The same things were measured in two ways. Each way mixes the same 11 hidden numbers, adds some noise and spreads widely along 6 directions of its own, which tell nothing about the thing.
In the rows, zero is written as 128.
Some things both ways: the first way, then the second way.
[ 83 139  77 189  78 135 173  32  77 100 137 111 101 103 166 138  73 138
  91 166 108 169 134 109 145 150 104 156]
[156 121 130  89  99 134 152 107 145 140 164 110 151 153 126 134 100 104
  88 145]

[132 155 109 147 110 164 162 105 178 139 112  80 132 129 137 132  43 108
 147 125 137 166  65 152 171 143 125 140]
[110 157 110 127 172 129 127 113  98 106 160 146 137 138 181 109  86 105
 154 125]

[127 105  88 201 140  80 112 166 101 159 130 138  72 107 130 130 172 210
  85 129 106 140 184 137  97 222 144 130]
[168 128 137 145  91 129 154 160 200 137 106 141 139  80 118 144 138 142
 107 127]

[135 146 122 129  92 133  91 102  88  88 166 105 157 104 138 149 188 141
 159 115 135  61 180  79  51  84 114 127]
[245 132 161 218 156  94 107 192 174 116 138 178 109  94 142 195 193 123
 110  85]

[114 122  99 140 143 128 143 105  92 121 127 101 115 140 173 137  85 127
 118 142 128 132 107  77 150 149 137 125]
[122 106 145 147 154 165  85 206 145 148 122 183  90 176 112 163 147 122
  96  61]

[111 127 130 107 134 110 162  84 152 170  89  99 145 137 162 122 128 139
 111 114 147 101 133 135 131 115 147  97]
[129  89 102 102 202  80  86  94  55 135 161  41 102 125 108 148 104 105
 152 142]

[148 116 143  90 117 194 125 127 135 129 102 135 119 156 101 118 161 132
  72 124 155 101 132 176 104 110 145 117]
[ 94 185 159 183  68 195 158 182 145 112  92 129 153 103 130 104  99 146
 119 136]

[106 148 165 158 115 131 169  25 126 129 127 119 117 123 172 113 149 154
 128 131 139 114 143 100 120 108  86 160]
[121 118 141 153 131 138 102 163 137 119 130  93 108  92  96 147 125 145
 114 119]

[147 155 113 151 131  79 129  94  99 142 126 127 118 132 181 119 114 147
 162 108 128 125 131  84 137 158 139 134]
[142  79 130  90 125 112  88 153 156 159 167 147 114 116  89 179 102 117
  95 101]

[123 125 115 133 121 147 146  95 114 127 123 128 103 139 139 145 117 151
 116 158 142 150 143 133 107 157 150 107]
[ 77 145 155 166  97 148 180 169 111 122 124 137 120 150 120 127  75 118
 111 129]

[136 146 140 113 119 123 116 158  90 118 167 142 128 153 148  98 144 148
 122 106 126  66 152 129 145 124 135 104]
[ 94 156 139 138  46 216 140 212 123 116  71 157 124 188 101 128 187 167
 139 107]

[137 136 123 120  73 176 155  69 117 113 103 116 124 138 128 128 126 112
  54 117 138 129 114 158 123  81 145 152]
[130 108 127 128 128  85 143 179 139 148  73 133 126 140 139 128 117 126
 182 112]

[114 109  73 137 130 118 161  78 158 164  76  73  96 134 160 105 100 133
  80 127 115 106 110 140 170 141 105 140]
[161 152 107 119 165 171 107 132 155  89 179 110 142  95 142 137 135 131
  85 148]

[ 90 167 145 139  91 110 168  29 104 123 104 114 176 120 152 109  94 116
 122 115 148 102 120 104 147 125 122 128]
[181 114  94 131 141 163 122 195 191  73 113 101  88 118 128 150 177 142
 106  66]

[141 171 108 167 101 110 158  98 162 133 117 104 123 134 142 106  54 136
 164 111 118 139  78 149 170 167 116 156]
[118 133 132 104 109 137  88  67  96 135 133  63 144 103 108 136 113 134
 105 167]

[146 111 106 137 118 105 140  95 143 139 102  93  97 138 165 119 156 148
  72 105 113 102 161 125 127  97 130 145]
[106 197 131 149  95 191 133 130 141 100 111 139 183  84 120 127 120 154
  71 167]

[128 126 136 105 138 126 126 146 140 128 141 105 143 136 158 108 155 143
 126  95 130  60 143 123 121  86 114 116]
[127 142 145 152 135 133  83 112  82 128 119 127 123 141 117 129 174 144
 160 120]

[109 122  85 141  84 112 103  94  77  83 138  76 111 111 119 123 159 146
  58 129 107  55 114 101 109 128 107 187]
[ 73  86 139  58  88 148  78  32 135 144 151  74 111  92  81 134  56 125
  79 133]

[113 138 107 146 113 112 160 145 139  97 145 134 119 134 134 122  54 143
 158 145 129 155 134 141 130 174 152  87]
[155 151 139 105 121 144  71  88 128 131 178 116 172 119 127 153 129 130
  56 170]

[121 118 112 108 118 136 136 121 143 126 127 105 102 140 134 104 129 145
  95 131 130  92 120 160 132 125 120 134]
[ 68 121 120  46  69  98 116  93 153 105 128  84 145 127 166  98  70 151
 150 181]

[160 178 152 123  81 175  88 140 115  63 174 131 163 131  99 120 118 118
 169 107 136  93 120 135 114 116 102 150]
[110 128 123 112 134 115 153 118 114 145 164 149 134 152 151 107  85 108
 152 130]

[159 151 191  61 161 106 114 151 142 128 111 161 168 172 137  84 147 135
 176  78 172  58 128 126 112 117 154  87]
[173 139 130 153 158 157 111 134 157 115 182 167 128  68  91 155 137 127
  87 108]

[158 116 133 109 150 158 100 150 113 129 146 107 105 148 155 128 176 138
 122 117 138  78 148  93 111 105 122 126]
[129 155 153 162 125 159 101 235 170 112  97 183 146 151 164 141 133 146
 124 114]

[101 134 110 148 124 102 147  72 121 135  89  90 158 111 153 129 106 129
 103 113 132 113 113  98 133 139 128 139]
[145  92  99  89 141  70 118 106 174  90  85  70 116 147 176 119 114 123
 140 107]

[149 182 124 124  60 137 101 136 132  43 170 119 141 125  96  97  77 115
 175 111 125  93  87 150 131 134  95 170]
[111 128 131  76  76 118  95 113 198 111 136 144 150 101 145 123 114 158
 111 141]

[156 150  89 126  95 118  99 166 129 123 130 119 122 132 105  96 112 133
 137 106 125  78 125 167 137 167 127 120]
[172 171 122 144 120 176 174 113 107  98 168 121 159 125 116 126 142 118
 106 154]

[138 147 162  78 112 167 160 106 141 102 103 157 140 173 117 112  82 121
 117 127 164 142  94 180 130 123 169 102]
[187 116 114 104 171  64 168 117 136 158 118  80 169 134 161 130 100  99
 128 191]

[102  87 120 123 151 149 168 112 137 175  95 104 118 131 173 118 163 142
  44 110 137 103 149 127 123  86 138 108]
[153 164 144 182 142 161 103 118  89 122 135 154 139 124 109 121 162 126
 151  93]

[125 141  89 127 109  92 103 102  97 110 120 101 148 114 152 113 116 126
 131 107 119  76 140  96 131 131 107 135]
[151 111 124 117 134 121 104 119 112 126 106  70 129 175 103 139 152 120
 103 121]

[ 92  82 149 125 171 130 141 108 105 137 121 132 118 132 167 128 200 185
  66 134 131  90 186 106  82 109 121 111]
[184 189 156 185  99 161 147 102 147 124  79  82 189  97 130 122 155 135
  66 175]

Other things, the second way, with their names:
<284>: [144 164 110 103 131 103 151 100 109 108 113  76 181 114 155 106 114 127
 155 188]
<43>: [ 54  99 155  87   4 147  80 182 210 120  50 108 118 132 131  97  92 171
 168  75]
<251>: [106 166 137 134 112 209 149 136 138 117 195 168 133 105 114 120 117 135
  94 135]
<571>: [107 117 122  83  80 100 120 161 145 113  81 113 146 179 160 116 125 142
 173 130]
<696>: [ 55 114 162 138  99 157  82 127  78 149 157 125  99 133  57 125  94 134
 142  91]
<412>: [ 92 138 103  97 108 154 136 168 180 150  93 152 115 108 180 124 146 166
 115 153]
<321>: [140 180  97 100 122 160 205  98 140  71 178 177 162 112 150 116 106 122
 120 152]
<204>: [189  79 104 118 244 103  99 129 140 214 223 191 111  97 113 144 110  78
 127  82]
<572>: [ 88 109 124  69 109 122  35  71 130 135 141  89 131 140 153 106 103 134
 135 112]
<538>: [137 131 104  72 171 154  68 142 108 138 164 118 170 117  68 190 128 130
  51 189]
<477>: [115 148 141 131  86 149 128  67 179  73 130 105 137 100 143  81  94 139
 116 107]
<333>: [ 70 128 117  85  79  90 184 124 168 103 124 181 123 164 186  87  83 137
 178 118]
<325>: [130 151 138  95  63 136 144 110 161 151 131 138 176 111 132 139 117 144
  81 187]
<134>: [147 145 120 119 114  94 161 132 153  85 168 138 148 135 154 108 120 132
 149 139]
<536>: [212 158 139 164 139 107 132 138 138 102 100 105 147  75 145 178 153 127
 115 156]
<290>: [139 154 134 153 123 164 113 213 154 115 122 193 132 109 119 150 164 155
 144 108]
<444>: [165 122 134 158 144  92 159 158 105 131  84  82 129 129 105 171 171 145
 117 190]
<230>: [169 163 116 153 146 145 169 184  88 153  54 112 165 161 133 126 188 133
 164 172]
<650>: [ 70 169 136 142 112 162 102 132 122 113 101 161 148 118 123 115 107 143
 126 108]
<236>: [ 97 108 158 115 100 127  83  94 102 189 152  97 154 131  82 102  78 118
 138 123]
<265>: [207 151  94 133 166 140 202 182 167 110 159 185 145 134 174 124 146 105
 149 112]
<463>: [120 102 129  71 107 102  68  81 160 136 119  90 133  89 140 154 100 141
  96 157]
<594>: [143 187 149 182 106 220  97 146 178 131 131 163 180  42  91 122 117 141
  57 115]
<679>: [219 135  99 130 180 119 165 143 162 163 146 181 127 102 177 149 201 127
 130 148]
<426>: [ 86  95 121  60  75 116 124 105 155  96 129 125  97 128 155 103  84 137
 196  87]
<400>: [ 88 128 121 131 114 182  92 181 107 150  77  73 113 136  98 122 140 142
 130 107]
<584>: [189 107 106 122 186 119 110 119 153 150 166 167 126  80 120 140 120 103
 141  74]
<56>: [200 111 120 154 160 123 132 187 154 192 109 120 129 132 140 136 160 110
 126 109]
<530>: [133  97 147 157 112 105 128 171 182 147 120 178  95 125 131 122 147 146
 153  85]
<478>: [148 171 115 146 190 178 102 125 126 123 145 128 171 102  97 126 132 123
  66 143]
<159>: [114 141 128 128 147 180  79  91  78 129 141 143 104  76  73 149 165 151
 138 115]
<555>: [128 146 130 129  97 172 106 202 173 109 100 159 134 141 161 145 150 159
 114 119]
<90>: [126 150 122 121 128 152 175  77 117 118 208 119 148 116 117 106  71 103
  92 155]
<80>: [174 142 118 146 196 142  97 140 111 154 136 155 160  98  85 162 155 118
  96 133]
<223>: [171 146  93  61 118  96  95 148 174 129  67  92 209 115 176 143 132 145
 118 191]
<162>: [149 166 155 222 103 198 200 156 138 126 153 195  89  89 138 133 147 123
 123  87]
<387>: [174 192 144 214 102 174 178 188 190  79  65 127 151 114 156 112 184 157
  86 135]
<606>: [140 164 139 142 105 147 154  82 167 131 144 187 148  82 124 129 147 146
  82 151]
<409>: [191 133 128 143 152 133  89 180 194 135 129 128 163  90 122 148 139 131
  90 120]
<238>: [126  98 123 126 159 125 131 130  73 141 130  84  71 154 114 165 152 117
 132 129]
<399>: [182 140 120 136 154 103 146 137 173 103 171 181 162  82 136 124 110 121
 145 118]
<247>: [117 104 117 115 158 106 131 142 161 158 112 133 101 125 156 115 122 134
 140 130]
<697>: [107 128 115 120 131 128 149 106 125 138 111 151 111 106 141 108 120 131
 174 110]
<677>: [136 150 144 177 105 153 170 108 121  93 149 121 107  66 102 145 115 131
 118 114]
<221>: [119 139 103  72  86 146 129 155 181 142 125 168 150 143 168 124 136 148
 120 135]
<415>: [104 144 146 104  37 196  99 148 150 156  88 105 151 151 120 127 149 156
  90 134]
<229>: [148 152 127 168 150 129 164 126 135 118  77 103 133 132 175 103 137 126
 131 135]
<664>: [141 151 119 103 122 136 112  84 160  98 150 102 148 109 182 106 111 132
 108 147]
<408>: [134 186 135 161  86 174 156 147 177  66 120 133 173 127 137 103 123 142
  90 124]
<289>: [102 143 148  91  22 106 190 102 164 127  85 120 163 143 165  99  84 142
 135 170]
<489>: [171 128 142  85  80 123 128  99 164 157 135  70 170 108 146 143 114 124
  79 196]
<63>: [104 111 107 120 191 125 102  93  58 190 117  99 114 136  98 114 141 118
 149 131]
<431>: [171 147  98 116 185 108 101 135 179 107 162 181 163 106 174 118 118 114
 134  99]
<278>: [120  95 127 120 176 162  43 118  81 169 200  90  94 122  79 163 114 109
  83 107]
<190>: [141 115 122 109 112 114 125 160 138 134  99 112 130 158 152 129 150 137
 158 128]
<588>: [102 157 141 158 112 187 150 152  87 169 144 141 136 122 110 113 113 121
 136 140]
<139>: [161 129 109 122 156 145 136 139 139 138 140 170 132 131 119 124 148 122
 139 104]
<456>: [133 150 108 136 168 178 159 116 124 125 196 171 147 124 103  98 100  98
 117  94]
<586>: [133 112 147 143 148  88 150  70 131 119 190 104 120  92 124 115  68 109
 118 156]
<673>: [169 129  97 146 166 138 176 178 206 130 133 174 105 111 177 123 154 130
 110 102]

Some of these things the first way, each followed by its name:
[193 131 107 143 144 139 123 114 164 167  56 108 108 148 139 101 124 123
 104  73 126 119  90 144 157 141 120 177]
<594>
[ 98 117 146 107 136 149 148  69 131 122 115  95 155 134 163 123 147 136
  99 120 134  75 140 108 119  70  97 130]
<664>
[176 129 124 132 163 149 110 175 149 179 115 132 112 162 135 119 143 165
 131 102 125 115 132 169 144 167 136 114]
<588>
[136 140 101 142 152 129 158  86 121 158 105 113 121 158 186 113  78 139
 132 115 111 130 100 126 184 141 115 133]
<415>
[143 128 136 124 109 140 134 134 140 127 110 140 109 129 120  98 146 133
  91 102 149 114 132 157 112 127 140 134]
<399>
[141 119  99 126 102 137 110 160 116 134 144 117 102 134 131 116 154 155
  64 111 110  98 157 175 136 122 135 129]
<230>
[ 99  89  86 161 121  99 169  90 116 140 110  79  80 133 162 139 144 170
  36 140 108 117 144 112 116 130 154 138]
<463>
[ 99  98  81 162 106 123 124 105  76 117 151 111  89 110 149 147 176 181
  50 150 101 115 182 124  90 131 123 143]
<289>
[122 135 148  92 117 157 127 115 116 112 134 131 139 137 134 109 149 130
 120 120 155  80 134 132 106 101 121 116]
<696>
[150 153 157 113  81 155  81 115  95  65 151 135 157 116 107 114 173 120
 124  99 145  67 159 117  85  88 101 155]
<409>
[118 123 145 112 121 122 184  88 134 146 110 125 113 151 180 119 120 136
  73 117 141 139 135 142 144  90 163 111]
<223>
[133 138 133 113 135 129 122 113 100 118 144 137 124 153 149 117 147 164
 137 128 126  84 136 126 116 133 119 125]
<489>
[116 127 218 116 162 150 100 151  77 103 170 170 176 132 146 140 206 172
 122 108 155  96 195  87  70 100 134  99]
<204>
[132 146 134 134 143 133 117 108 132 132 110 125 144 118 154  98 104 126
 140 101 136 119 108 124 160 146  84 154]
<456>
[ 68 125 167  96 114 173 184  53 103 136 122 113 137 138 163 108 148 126
  54 131 159  80  96 121 133  69 125 132]
<426>
[132 135 126 185 123 148 133 121 110 144 142 117 124 130 129 150 157 182
 116 128 115 119 154 129 103 162 134 130]
<162>
[139 134 132 113 146 127 138 117 158 146  98 104 156 150 157 115 102 137
 110  92 122 111 105 156 166 113 127 134]
<63>
[ 76  95 171 100 151 134 161 135 137 151 136 148 113 129 154 113 174 176
  67 139 158 116 176 161 102 114 145  78]
<284>
[120 144 100 146  99  91 111 140 122 115 156 102 111 110 137 108 121 153
 126 120 114  96 134 135 141 156 111 144]
<321>
[132 137 164 154 157 117 134 121 118 164 114 132 144 123 164 119 162 153
 113  83 143 116 131  99 128 134 138 137]
<584>
[ 75 100 158 170 130 135 164 120 105 141 152 120 110 116 152 143 181 190
  37 137 125 127 174 125 102 124 142 125]
<697>
[ 96  98  43 196  90  93 102 172 109  77 173  94  72  85 108 141 119 192
  71 159  77 136 164 156  98 198 111 156]
<606>
[154 138  98 161 105 174 111  95 121 124 116 110 108 109 138 114 137 127
 104 107 115 116 114 136 135 122  69 193]
<236>
[144 137 125 115 112 116 145 118 141 120 109 120 122 142 149 107 100 124
 102 102 136 127 112 143 146 115 153 130]
<80>
[133 132 117 158  91 154 118 129 104  88 145 127 117 123 109 123 141 151
  94 125 118 109 146 139  98 135 116 152]
<530>
[131  70  60  93 145 128 145 113 160 176  46  65 102 140 160 131 127 118
  21 113 125 116 119 152 139  98 163 118]
<650>
[124 131  39 227  81 125 147  69 129 127  96  71  98 101 129 148  64 149
  66 139  74 179 119 151 165 190 102 188]
<673>
[130 131 124 125 150 137 154  98 142 186  78 115 138 148 157 119 105 138
 102 109 140 128 109 152 167 148 139 113]
<400>
[128 124 114 129 129 108  84 105 122 103 134  86 128 101 158 111 161 137
 113 103 115  73 150  95 127 102  60 180]
<478>
[128 113 148  82 130 158 174 115 164 115  74 153 113 175  96  97 110 137
  90 136 166 118 108 183 100 140 174  91]
<586>
